There are 4 ways to turn a row about zero (a turn may also mirror it). The second row of each pair is the first, turned, with some noise. The first 40 pairs use one turn. New pairs use 2 turns, one after the other, and a turn may come again.
Known pairs, each followed by its turns in order:
[ 1.95 -2.69 -0.35 -1.26  1.00  0.09  0.69 -2.02  0.92]
[ 0.24 -2.00  1.51 -0.04  0.23 -0.50 -2.09  0.58 -1.83] => varos

[-1.31 -0.95 -0.57  0.58  4.98 -2.11  0.41  1.62 -1.51]
[ 0.10 -0.05  2.92 -4.74  1.20 -0.49  1.11 -1.26  1.80] => varos

[ 0.91  0.79 -0.52  2.01 -0.77  2.52 -0.17  1.59 -0.63]
[-1.54  0.78  1.67 -0.44 -1.95 -0.59 -0.24  0.01 -2.42] => Ser

[-1.34  0.85  1.04 -1.14  2.00  1.63 -2.72  0.51  0.09]
[ 2.44  1.09  1.70  1.75 -1.44  0.19  0.31  0.45  2.06] => Rumum

[ 4.70 -2.55 -2.38 -2.15 -1.37 -2.98 -1.29 -2.77 -3.94]
[-5.28  1.60 -2.63 -1.89 -1.16 -3.93  3.59 -1.57  1.23] => Rumum

[ 0.57 -1.66 -2.36 -0.20 -3.16 -0.25  1.05 -1.48 -2.14]
[-1.64 -0.05 -0.46  2.54 -1.12  3.79  0.47 -0.76 -0.20] => Ser

[-1.97  1.89  1.91 -0.23 -0.63  0.18 -2.60  0.54 -0.95]
[-0.79  0.87 -1.50  0.31  0.63  2.64  2.78 -0.25  0.52] => varos

[-0.13 -0.40 -3.34  0.46 -0.63 -3.52  0.33  1.67  4.94]
[ 1.81  3.36  4.07  1.87 -1.50 -3.81  1.40  0.69 -0.92] => varos

[ 0.44  4.91 -4.25 -1.95  0.06  0.06  2.54 -0.95 -2.56]
[-5.46  3.88  0.92 -1.76  0.07  1.02  3.58 -1.27 -0.82] => vopu

[ 3.79  2.18 -1.24 -1.72 -0.28 -1.09 -1.63 -0.80  7.14]
[-3.69 -0.79 -0.61  1.12  2.35 -3.47 -3.36 -4.76  3.08] => vopu

[ 1.82  0.49  1.98  3.37 -0.55  3.92  1.87  5.94  1.88]
[-1.67  2.88  3.47 -2.85 -0.06 -3.53  3.19 -0.54 -5.56] => Ser

[-0.84  1.05 -2.52 -1.97 -0.28 -0.04  2.05 -0.66 -1.03]
[ 0.21 -1.23  1.78  1.65 -0.29  1.81  1.01  1.51  2.09] => Ser

[ 2.47 -2.23 -0.85 -0.76 -0.93  2.11  1.37  0.03 -1.59]
[-3.25 -0.85  0.75 -1.63 -0.72  0.60  0.37 -2.35  1.22] => Rumum

[ 2.19  4.00 -0.99 -3.86 -2.67  1.23 -1.06  0.83  0.14]
[-1.87  2.54 -2.69  0.42 -3.65  3.41  0.07  1.74  0.47] => Rumum

[-0.76  0.31  2.56  0.96  1.34  1.17 -2.44 -0.97 -3.14]
[-1.64 -1.30 -1.86 -2.08  1.95  2.89  1.08  0.82  0.62] => varos

[ 2.81  1.56  1.83  1.18  0.76  1.32 -3.47  2.30  0.80]
[-0.80  1.53 -0.28 -0.59  0.67 -4.06 -2.29  1.21 -3.04] => Ser

[-2.77 -1.98  0.32  4.35  3.26  0.40 -1.57  1.09 -0.89]
[ 2.43 -1.12  3.82  1.93  1.28 -3.79 -2.38 -0.95 -0.55] => Rumum

[-2.74  1.60 -0.34  0.00 -4.04 -1.18 -4.17  3.98 -0.56]
[ 0.91  2.44  1.18  6.28  2.76 -0.22 -0.38  1.97 -0.12] => vopu

[-1.04 -1.05 -3.27  1.68  1.16  0.43  2.19  0.14  0.91]
[-0.76  0.77  2.59 -2.38 -1.06  1.82 -1.36  0.70  1.44] => vopu

[ 1.83 -0.25  2.50  1.91 -1.98 -2.61  3.56  2.59  1.93]
[-0.01 -1.30  0.09 -2.19  0.59  1.71  0.70 -0.24 -5.98] => Rumum

[ 1.46 -4.14 -0.95 -3.47  2.43 -0.14 -2.41 -2.15  2.25]
[-2.41 -3.61 -0.07  0.42 -3.84 -3.49 -2.77  0.46  0.65] => vopu

[ 1.08 -2.97 -2.19 -2.25  0.72 -2.17  1.22  2.35 -1.52]
[ 0.05  1.30  2.79  0.84 -4.52 -0.80 -1.19 -1.01 -1.58] => vopu

[ 4.07 -0.20  0.00 -0.38  1.62  1.10 -1.02  0.22 -1.23]
[-0.66 -3.48 -0.75  0.05  2.44 -1.92 -0.24  1.59  0.61] => varos

[ 1.43 -1.54  2.51 -0.59  3.77  0.17  2.65 -0.34  3.12]
[-1.44  0.54 -0.55 -2.20  2.73 -3.26  3.02 -0.84  2.19] => Ser

[ 2.28 -1.14  0.33  0.02 -0.66  0.88  1.66 -3.48 -1.52]
[-2.27 -0.52  0.04 -4.02  0.64 -0.53  0.75 -0.33  1.93] => Rumum

[ 1.34 -0.99 -0.82  2.41  0.74  0.50 -0.43 -0.52 -3.24]
[-2.03 -0.55  1.29 -1.01 -0.74 -3.19 -1.01 -0.56  0.30] => Rumum

[-1.21  2.10 -0.26  0.80 -3.43 -1.95 -0.49 -0.44 -0.06]
[-0.52  1.76  0.48  0.98  3.68 -0.20 -0.08  0.25 -2.06] => vopu

[-1.10 -0.52  1.45  3.94 -0.68  2.16  2.17  0.60  1.27]
[ 0.44 -1.45  2.97 -1.07  2.14  1.48 -2.62  0.16 -1.63] => Rumum

[-2.91  0.53  0.98  0.07  4.16  0.39  0.87  0.83  3.31]
[-0.44 -3.89  1.77 -0.27  0.08  3.24 -0.07 -1.33  2.89] => vopu

[ 0.73 -0.63  0.51  2.61  1.28 -0.92  0.93 -1.21  0.43]
[-0.43  0.93 -1.60 -0.41 -1.88 -1.45  1.10 -1.52  1.51] => Ser

[-2.22 -0.33  1.35 -4.06 -0.66 -1.52  2.26 -0.44 -4.79]
[ 3.82 -2.87 -0.68 -2.01 -2.06  3.67 -0.23 -2.82  0.86] => varos

[ 4.10  2.76  0.30 -0.34 -0.50  0.23 -1.78  4.20 -3.16]
[ 1.79 -2.10 -3.93  0.62  2.95 -2.37  2.84  0.01  2.67] => varos

[ 1.47  0.58 -0.53 -1.64  1.09  0.74 -2.13  1.11  0.67]
[-0.59  0.02  0.95  1.02  1.86 -1.68 -1.90  1.19 -0.27] => Ser

[-0.40 -3.72  2.34 -2.20  2.79 -1.26  0.07  1.20  0.57]
[ 2.12 -1.40  1.18  0.66 -0.17 -0.49  3.51 -3.53 -0.08] => Rumum

[-1.01 -0.20 -2.15 -2.41 -2.31 -0.84 -0.28 -2.24 -1.28]
[-0.16 -0.36 -0.33  2.14 -0.12  4.04 -1.22  0.91  1.61] => Ser

[ 3.78  1.24  0.69  0.54  2.52  0.15 -1.47 -1.33  0.37]
[-2.09  1.24 -1.42  0.57 -0.28 -3.51 -1.60  1.08  1.10] => Ser

[ 1.82 -0.39 -0.52  3.04 -5.10 -0.32  0.31  3.37 -0.96]
[ 3.70  5.71  0.10  1.10  1.54 -1.06 -1.74 -0.18 -0.16] => vopu

[ 2.41 -4.02  2.31 -2.72 -4.70 -2.99  0.76  1.52 -1.33]
[ 6.11 -1.57 -3.01  0.35 -0.26 -0.84  0.32 -0.72 -4.95] => varos

[ 2.02  2.82 -0.98  1.54  0.44 -3.39 -2.26  4.22  0.77]
[ 1.31  1.41 -0.12  0.09  1.23 -4.03  4.90  1.14  2.26] => varos

[-2.41 -1.86 -1.12 -2.16  1.71  2.46 -2.60  1.04 -1.37]
[-0.53 -1.47  0.75  2.08 -2.66  0.21  1.09  4.23  1.88] => vopu

New pairs. What belongs after each?
[-1.23 -3.59 -1.98  2.03  0.35  1.71 -1.26 -1.85 -0.56]
[-0.55 -4.39 -0.84  0.31  0.86  2.12 -1.35 -0.79 -0.61] => Rumum vopu

[-1.51 -0.98  1.81  0.82 -0.13 -0.61 -0.45 -3.18  4.50]
[ 1.99  1.46  0.14  1.11  1.63  1.13  4.02  2.36 -1.73] => varos vopu

[ 1.12  0.03  3.34  5.27 -1.06  1.68 -2.44  0.19 -2.72]
[-4.17  1.31  3.34  1.70 -3.10  2.53  1.82  0.51  2.37] => varos vopu

[ 2.54 -2.29 -2.19  2.39  1.73  2.87  2.29 -0.38 -3.15]
[-2.12 -2.76 -0.51  4.51 -1.72 -0.45 -2.94  0.48  0.73] => varos vopu

[-1.74 -1.10 -4.40 -0.45 -0.70 -1.95  1.36 -0.10 -1.14]
[ 1.03 -1.34  2.61  1.04 -2.03  1.03  1.28  3.75 -0.09] => vopu Rumum

[ 2.88  0.59  0.47 -3.89  1.88  0.67  3.29 -0.74 -1.68]
[-1.81 -0.18 -2.68  0.69  2.33  2.10 -0.30 -4.69 -0.15] => varos Ser

[ 1.02 -0.92  1.60 -1.73 -1.51 -1.72 -1.62  1.86  0.28]
[-0.24  0.38 -2.21 -0.93 -2.08  0.41 -1.98 -0.74  1.51] => Rumum varos

[ 0.03 -4.06 -1.77 -1.23  1.98 -1.59 -3.35  1.22  1.80]
[-2.09 -0.09  0.44 -2.10 -4.09  0.17 -1.08  3.85  1.23] => Rumum varos

[-1.68 -1.63  4.28 -0.60  0.81  0.24  0.12  0.85 -4.13]
[-4.22 -1.94  0.05 -2.14 -1.21 -0.10 -0.99 -2.13 -2.23] => vopu Rumum

[ 3.97  1.23 -2.64 -1.58  0.60  1.64 -3.42  1.68  1.90]
[-1.52  1.87 -2.04  3.21 -2.59  2.23  0.89  2.58  2.65] => Rumum varos

[ 0.22 -0.56  3.64  0.65 -2.19  0.46  0.58  2.14  0.61]
[-0.42  1.86 -0.36 -3.42 -1.13 -1.50 -0.15 -1.58 -1.21] => vopu Rumum

[-0.69 -5.83  0.02  0.83  2.61 -1.64 -0.77  2.58  0.55]
[-0.27 -5.70  0.84 -2.67 -0.29  1.99  2.69  0.14  0.38] => varos varos

[-1.52 -0.53 -0.74  0.74  2.26  2.40 -0.96  2.28  5.70]
[-3.65  1.43  1.91  2.17  1.28 -1.29  0.90  0.22 -4.80] => vopu varos

[ 0.51  3.01  1.25  3.18  3.92 -2.55 -1.96 -0.23 -3.82]
[ 3.82  1.62 -4.26  4.02  0.97  0.05  1.20  1.08 -3.37] => Rumum Ser

[ 3.19  1.34 -1.93  2.26  1.79 -1.93  4.16  1.71  0.23]
[-3.08  1.21 -0.18  1.83 -2.20 -2.79  0.12  2.73 -3.31] => Rumum vopu

[-2.93 -1.38  1.16 -4.01  1.12  1.11  0.92 -2.84 -1.40]
[ 1.38 -0.10  1.81  1.38  1.51  2.06  0.38 -5.01  1.91] => Ser Rumum

[ 5.23 -0.90  0.33  2.10  2.21 -4.09  1.27  0.61  2.24]
[-4.25 -0.53 -2.68  0.11  1.27 -3.80 -0.71  3.70 -1.67] => vopu vopu

[ 3.32  2.96  1.97 -0.74  0.46 -2.39  1.85  0.19  0.61]
[ 0.55 -0.90 -3.01  0.80 -1.59  0.30 -2.28 -0.54 -3.96] => Ser Rumum

[-0.14  1.65  3.10 -1.21 -1.33 -0.86 -2.94  2.25  0.66]
[-0.13  1.72  1.86 -4.34 -0.90  1.46  1.07 -0.51 -0.66] => varos vopu

[-0.10 -0.99 -1.71  1.43  3.92  1.15  2.47  0.10 -1.39]
[-0.54  0.65 -3.15  1.30  2.29  1.10 -2.55 -2.02  1.21] => Rumum Ser

[ 2.76 -0.65 -0.31  1.85  1.80 -0.02  0.43  0.50 -1.34]
[ 2.04  2.37  0.61 -0.96 -1.68  0.45  0.25  0.62 -0.46] => Ser varos

[-3.34  1.99  2.79 -4.04  1.05  2.40  3.09 -1.22 -0.96]
[ 3.04 -1.78  3.81 -4.10 -1.72 -0.76  1.33 -2.50 -0.98] => vopu vopu

[-5.75 -2.39 -2.30 -1.92 -0.84 -1.30 -3.84 -3.56 -3.64]
[ 2.86 -4.46  0.60 -1.12 -1.08 -0.98  2.71 -1.11 -6.85] => vopu Ser

[ 0.93  3.19  1.12  2.65 -0.38 -0.34  4.67  2.24 -0.91]
[ 2.29  3.40  2.47 -0.46  0.95 -0.74  2.94 -3.51 -1.90] => Ser vopu

[-2.49  1.59 -0.02 -0.26  1.57 -0.44  0.11  0.30  3.29]
[ 2.22 -0.23  2.86 -0.34  2.05  0.73  0.41 -1.41  1.52] => vopu Rumum

[-3.07  0.89 -1.56  2.33  3.01 -0.37 -1.47 -0.37  1.22]
[ 0.35 -2.57  0.77  0.83  2.79  0.65  2.64 -1.35  1.87] => varos vopu

[ 2.12 -0.88 -0.16 -0.91 -1.09 -0.24 -2.41 -0.72  2.93]
[ 0.18  0.66  1.73 -1.17 -1.77 -0.49  0.09  2.94  1.98] => Rumum Ser

[ 1.49 -0.53 -0.04  0.14  1.93 -3.25 -0.75 -2.05 -0.03]
[-2.11  0.42  1.36 -0.37 -0.36 -0.14 -0.08 -3.00 -2.19] => Rumum vopu

[ 1.45  1.74  0.79  0.37  4.46  0.34 -1.55  1.97  0.14]
[ 1.39 -1.48 -3.34  1.76 -1.11 -0.38  1.29  3.11 -0.98] => Rumum varos

[ 3.14  0.14 -1.05  4.11 -0.19 -2.31 -1.15 -2.57  0.61]
[ 1.49  2.12  2.25  4.42 -1.34  1.47  0.54 -2.23  0.12] => varos vopu

[-2.31  1.42  2.10 -4.63 -0.73  1.50 -0.53 -1.91 -2.91]
[-0.18  0.13  0.88  1.14  5.36 -1.27 -0.56 -4.23 -0.67] => Ser varos

[ 1.58 -1.54 -0.13 -1.27 -4.21  4.02  1.24  0.66 -1.47]
[-2.42  2.19 -0.01  0.86  0.08  3.57 -1.56 -3.61 -1.23] => Rumum varos

[ 2.30  2.07  1.15 -1.55  0.01 -4.16  2.26  0.41  2.27]
[-4.19 -1.54 -2.69 -0.29 -2.52 -0.21 -1.13 -0.79  1.70] => Rumum Rumum

[ 0.93  1.75 -0.12 -4.07 -1.09  0.15  0.54 -0.55 -0.06]
[ 0.40 -1.46  1.78 -1.59  1.57  1.51  0.05 -0.80 -2.63] => vopu vopu

[-1.84 -1.20 -3.61  2.26 -0.49 -5.40 -2.49  0.66  1.90]
[-2.89  1.45 -2.06 -1.37  5.03  3.65  2.69  1.16  0.76] => vopu varos

[-1.75  0.04 -0.04 -0.92 -1.50  2.31 -2.86 -2.23 -3.30]
[-3.80  0.34  0.21  1.28  3.47 -0.58 -2.15 -1.15  1.70] => varos varos

[-0.87 -2.54 -3.57 -0.08 -0.86  1.48  1.42  0.35  2.38]
[-2.57 -2.48 -1.43 -1.75 -0.21  1.14 -1.36  2.55  1.19] => Rumum vopu

[-0.98  2.69 -6.62  0.26  0.80  2.49  2.20  2.08 -4.04]
[-0.43  1.96 -3.25 -4.39  0.21  1.61  2.78 -2.36 -5.77] => Ser Ser

[ 1.43 -1.85 -1.08 -2.98  1.08 -0.84 -2.87  0.95 -3.15]
[ 0.26  0.47  2.64 -2.13  3.96  0.62 -1.31 -0.65 -2.20] => Rumum vopu

[ 0.50  0.91 -1.95  2.75 -1.03  0.30 -2.62  0.83  3.29]
[-0.89  2.20 -0.80 -1.84 -1.77 -1.16  2.97 -0.90  2.82] => varos varos

[-2.99  3.54  2.12  7.49  2.08  1.11  1.77  0.49  1.61]
[-3.03  0.65 -4.77 -1.81 -1.46  3.79  5.65  3.14 -0.53] => Ser Rumum

[-0.48 -0.12 -0.76 -1.09  1.87  2.77  0.31  2.44  0.04]
[ 2.79  0.72 -0.17 -1.14  2.43 -1.02  0.46  0.01  1.55] => varos Rumum

[-2.27  2.87 -2.09 -0.57  2.72  2.39 -0.74  2.51 -3.87]
[-2.36  4.01  1.87  1.82  3.69  0.13  0.62  0.28 -3.45] => Rumum Rumum

[ 2.36  0.58 -2.99  2.01  1.87 -0.65 -0.45 -2.04  2.21]
[ 3.88 -0.19 -1.36 -1.18  1.40 -1.26  0.80 -0.43 -2.82] => varos Ser

[ 3.29 -1.67 -0.59 -3.01 -1.44 -3.75 -1.14 -1.41  0.29]
[-2.83 -1.21  2.07 -1.82 -1.97 -1.87  1.32 -2.32 -3.27] => varos Rumum

